The rows of each matrix lie in a flat space through zero, up to rounding. After each matrix: how many dimensions does the smallest such space have?

[[ 18 -13  24  28  14  15  -4 -28 -12 -20 -24  -4 -25   0  27  32 -23]
 [-13 -33  -6  -3  13   5  -9  22   1  25   1 -26  14  -8 -21   3  44]
 [ 24  -6 -19 -28   1 -17  11 -13 -11 -11  21 -18  17  15 -20 -29   8]
 [ 28  -3 -28  36  -8  12  -5  -6   5 -30   1  13  -7   8  -3  42 -35]
 [ 14  13   1  -8   1  -7   1  -6  -4   0   9 -12   2   3   3  -3  -7]
 [ 15   5 -17  12  -7 -24   0  30   4   6  19 -10  15 -42  -7  10  -9]
 [ -4  -9  11  -5   1   0  50 -11  17  15  40  20   6 -13  15  35 -12]
 [-28  22 -13  -6  -6  30 -11  11   6  55   8  16   1  30 -11  26  19]
 [-12   1 -11   5  -4   4  17   6 -32  44  50  30  28  -9 -19  16  27]
 [-20  25 -11 -30   0   6  15  55  44  53 -21   5  -1   8  24 -26  22]
 [-24   1  21   1   9  19  40   8  50 -21  73  -7  32  17  -3  25  32]
 [ -4 -26 -18  13 -12 -10  20  16  30   5  -7  21  -9 -40   2  36 -32]
 [-25  14  17  -7   2  15   6   1  28  -1  32  -9  12  19  -5  12  19]
 [  0  -8  15   8   3 -42 -13  30  -9   8  17 -40  19 -76 -11  -6  11]
 [ 27 -21 -20  -3   3  -7  15 -11 -19  24  -3   2  -5 -11   2  20 -15]
 [ 32   3 -29  42  -3  10  35  26  16 -26  25  36  12  -6  20  30 -20]
 [-23  44   8 -35  -7  -9 -12  19  27  22  32 -32  19  11 -15 -20  22]]

10

[[ -8 -40 -30   5  64  30 -27 -39 -27  22 -15  38  47  12  47   1  80]
 [-40  -3  16 -25  -3  23  29 -27   2  15 -44   1 -17  41 -14 -32  33]
 [-30  16  15  -7   0 -18  17 -26  14 -17  15   3  15  12 -12   3  23]
 [  5 -25  -7  -5  17 -15 -20  -9 -42 -18  28   2  -6  -1  23   5  -4]
 [ 64  -3   0  17 -13  46 -29  56   2   0  -7  -9 -28 -18   0  15 -40]
 [ 30  23 -18 -15  46  52  13 -29  28   6 -26  28  63  50  15  28  65]
 [-27  29  17 -20 -29  13  26  -2  19  17 -29 -19 -12  20 -27   1  -4]
 [-39 -27 -26  -9  56 -29  -2 -79 -31  14  13  26  49  13  35 -21  72]
 [-27   2  14 -42   2  28  19 -31 -24   3 -27 -10 -16  54  -4  -3  24]
 [ 22  15 -17 -18   0   6  17  14   3  20 -26   6  -5  48   6  -2 -11]
 [-15 -44  15  28  -7 -26 -29  13 -27 -26  36  -1 -37 -51   3 -25 -19]
 [ 38   1   3   2  -9  28 -19  26 -10   6  -1 -10 -31   6  -1   0 -25]
 [ 47 -17  15  -6 -28  63 -12  49 -16  -5 -37 -31 -54 -18 -12   2 -53]
 [ 12  41  12  -1 -18  50  20  13  54  48 -51   6 -18  54 -31 -31  21]
 [ 47 -14 -12  23   0  15 -27  35  -4   6   3  -1 -12 -31   9  -1 -29]
 [  1 -32   3   5  15  28   1 -21  -3  -2 -25   0   2 -31  -1 -32  18]
 [ 80  33  23  -4 -40  65  -4  72  24 -11 -19 -25 -53  21 -29  18 -63]]

9

[[  6  31   2  -2  16   7  22   4  -8 -14  16 -20   8 -40  14  23  15]
 [ 31 -47 -10 -16  -8 -24  -2 -14 -24 -21 -22  20  15   5  14  -2  -1]
 [  2 -10  14 -19  41  -7   1   2  -7 -30  -3 -25  38 -11  28   5   7]
 [ -2 -16 -19   7   7  -7  12  -2 -18 -17 -12  -9  21 -13  15  12  -1]
 [ 16  -8  41   7  31  15  16 -12 -17 -24  -3  29 -11  11   3  10  32]
 [  7 -24  -7  -7  15  -4  24  -9   5 -24 -28   8  11  -9  14  -3 -30]
 [ 22  -2   1  12  16  24   2 -16  -5   3  25  15  13  21   1  -8   2]
 [  4 -14   2  -2 -12  -9 -16   8 -10 -19   2  -8  12   9  19 -22   5]
 [ -8 -24  -7 -18 -17   5  -5 -10  15 -19   0  18 -14   9  -8 -38  -6]
 [-14 -21 -30 -17 -24 -24   3 -19 -19  74   5  24  -7 -25 -38  39   6]
 [ 16 -22  -3 -12  -3 -28  25   2   0   5   7  30  -4  13 -11  -7 -23]
 [-20  20 -25  -9  29   8  15  -8  18  24  30  -7  -4  -3 -24  19 -17]
 [  8  15  38  21 -11  11  13  12 -14  -7  -4  -4  18 -26  14  -1  36]
 [-40   5 -11 -13  11  -9  21   9   9 -25  13  -3 -26 -12 -17   1   6]
 [ 14  14  28  15   3  14   1  19  -8 -38 -11 -24  14 -17  59 -23 -11]
 [ 23  -2   5  12  10  -3  -8 -22 -38  39  -7  19  -1   1 -23  68  50]
 [ 15  -1   7  -1  32 -30   2   5  -6   6 -23 -17  36   6 -11  50  16]]

12

[[ -3 -13  -1  19   7 -11   8 -17  11 -22  43  29   2 -18  19  14  11]
 [-13  10  -1   6  -7 -18   2   6  19   0  -4 -13 -42 -18 -11 -14 -11]
 [ -1  -1   4 -39  13  17   2  -2 -29  20 -24  -5 -46  -8 -24   3  10]
 [ 19   6 -39  16   9  -2   2   7  -8  16 -33 -49  -4  12   8 -14 -22]
 [  7  -7  13   9  14  13 -12 -23   7 -27 -16  17  16  16  20  -2  -7]
 [-11 -18  17  -2  13 -10  -8  -2 -10  17  -9 -12 -18  -8   1   0  -9]
 [  8   2   2   2 -12  -8   1   1   2  -4  -6  -2  -3  20 -14  -5 -12]
 [-17   6  -2   7 -23  -2   1   8  34  11  27   2   0 -47  26  10  33]
 [ 11  19 -29  -8   7 -10   2  34 -16   8 -24 -41   1  14  -5  -3 -28]
 [-22   0  20  16 -27  17  -4  11   8 -10   8   6  -1  -8  -7   0  13]
 [ 43  -4 -24 -33 -16  -9  -6  27 -24   8   0 -10 -11   3 -25 -25 -15]
 [ 29 -13  -5 -49  17 -12  -2   2 -41   6 -10   4 -62   1 -44 -22 -22]
 [  2 -42 -46  -4  16 -18  -3   0   1  -1 -11 -62   1 -42   3 -35   7]
 [-18 -18  -8  12  16  -8  20 -47  14  -8   3   1 -42 -20 -14  -7  20]
 [ 19 -11 -24   8  20   1 -14  26  -5  -7 -25 -44   3 -14  72  39 -11]
 [ 14 -14   3 -14  -2   0  -5  10  -3   0 -25 -22 -35  -7  39  50   7]
 [ 11 -11  10 -22  -7  -9 -12  33 -28  13 -15 -22   7  20 -11   7 -19]]

12

[[ -8 -14  10  16   0 -13 -14  30  -4  23  -4  11  -6   6  18  -6  10]
 [-14 -16  -6  35  36  13 -27 -65  18  -3 -14 -22  26   9 -14  21  -6]
 [ 10  -6  10  14 -37  -2  13  30 -25  -2   9   9 -20  -6  -9 -17   4]
 [ 16  35  14  34 -14 -12  31   8  10  39  -7   6  -9   4 -35  -1  -2]
 [  0  36 -37 -14  44 -32  30  43   5   8 -32  28   0  16   2  31  33]
 [-13  13  -2 -12 -32  27 -28   3  -8 -12   9 -12  -2  -2   6 -38   0]
 [-14 -27  13  31  30 -28  16 -25 -29  29  48  16  -4  23  11  28  -6]
 [ 30 -65  30   8  43   3 -25 -20  74 -15  49 -52  42  16  35   6 -10]
 [ -4  18 -25  10   5  -8 -29  74  52   7   6 -13  -5 -11  -9 -23  27]
 [ 23  -3  -2  39   8 -12  29 -15   7  -8  -3  -3  -5 -10 -30  24  -3]
 [ -4 -14   9  -7 -32   9  48  49   6  -3  16  -5 -23 -32 -15 -30  34]
 [ 11 -22   9   6  28 -12  16 -52 -13  -3  -5  13  24  12   5  38 -37]
 [ -6  26 -20  -9   0  -2  -4  42  -5  -5 -23  24  24  16  24 -23  -3]
 [  6   9  -6   4  16  -2  23  16 -11 -10 -32  12  16  25  34  -5  27]
 [ 18 -14  -9 -35   2   6  11  35  -9 -30 -15   5  24  34   7  -1  12]
 [ -6  21 -17  -1  31 -38  28   6 -23  24 -30  38 -23  -5  -1  46  12]
 [ 10  -6   4  -2  33   0  -6 -10  27  -3  34 -37  -3  27  12  12  41]]

12

[[ 38 -11  -2  -5  -5  10  18 -29  15  14 -16 -32  -9 -27 -10   1  -9]
 [-11  60 -19 -29  10   8 -22  45  -8 -11  31  18 -16  -1  28  26  30]
 [ -2 -19  10  13  -4 -10   0 -15 -12   1  -8  -1   9   0 -13  -8 -15]
 [ -5 -29  13  18  -5 -11   4 -19  -8   2 -12   0  12   5 -15 -14 -17]
 [ -5  10  -4  -5   2   3  -3  11   2  -3   6   6  -2   4   7   4   8]
 [ 10   8 -10 -11   3  17  11   9  30   4   1  -7 -10   1  13   4  15]
 [ 18 -22   0   4  -3  11  21 -18  29  11 -16 -19  -3  -3  -4  -9  -3]
 [-29  45 -15 -19  11   9 -18  54   7 -14  29  30  -8  23  33  15  35]
 [ 15  -8 -12  -8   2  30  29   7  68  11  -9 -15 -13  11  19  -6  23]
 [ 14 -11   1   2  -3   4  11 -14  11   6  -9 -13  -2  -7  -5  -3  -4]
 [-16  31  -8 -12   6   1 -16  29  -9  -9  19  17  -4   7  15  12  16]
 [-32  18  -1   0   6  -7 -19  30 -15 -13  17  29   5  21  12   3  11]
 [ -9 -16   9  12  -2 -10  -3  -8 -13  -2  -4   5  10   5 -10  -8 -11]
 [-27  -1   0   5   4   1  -3  23  11  -7   7  21   5  27  12  -6  12]
 [-10  28 -13 -15   7  13  -4  33  19  -5  15  12 -10  12  24   9  26]
 [  1  26  -8 -14   4   4  -9  15  -6  -3  12   3  -8  -6   9  12  10]
 [ -9  30 -15 -17   8  15  -3  35  23  -4  16  11 -11  12  26  10  28]]

3
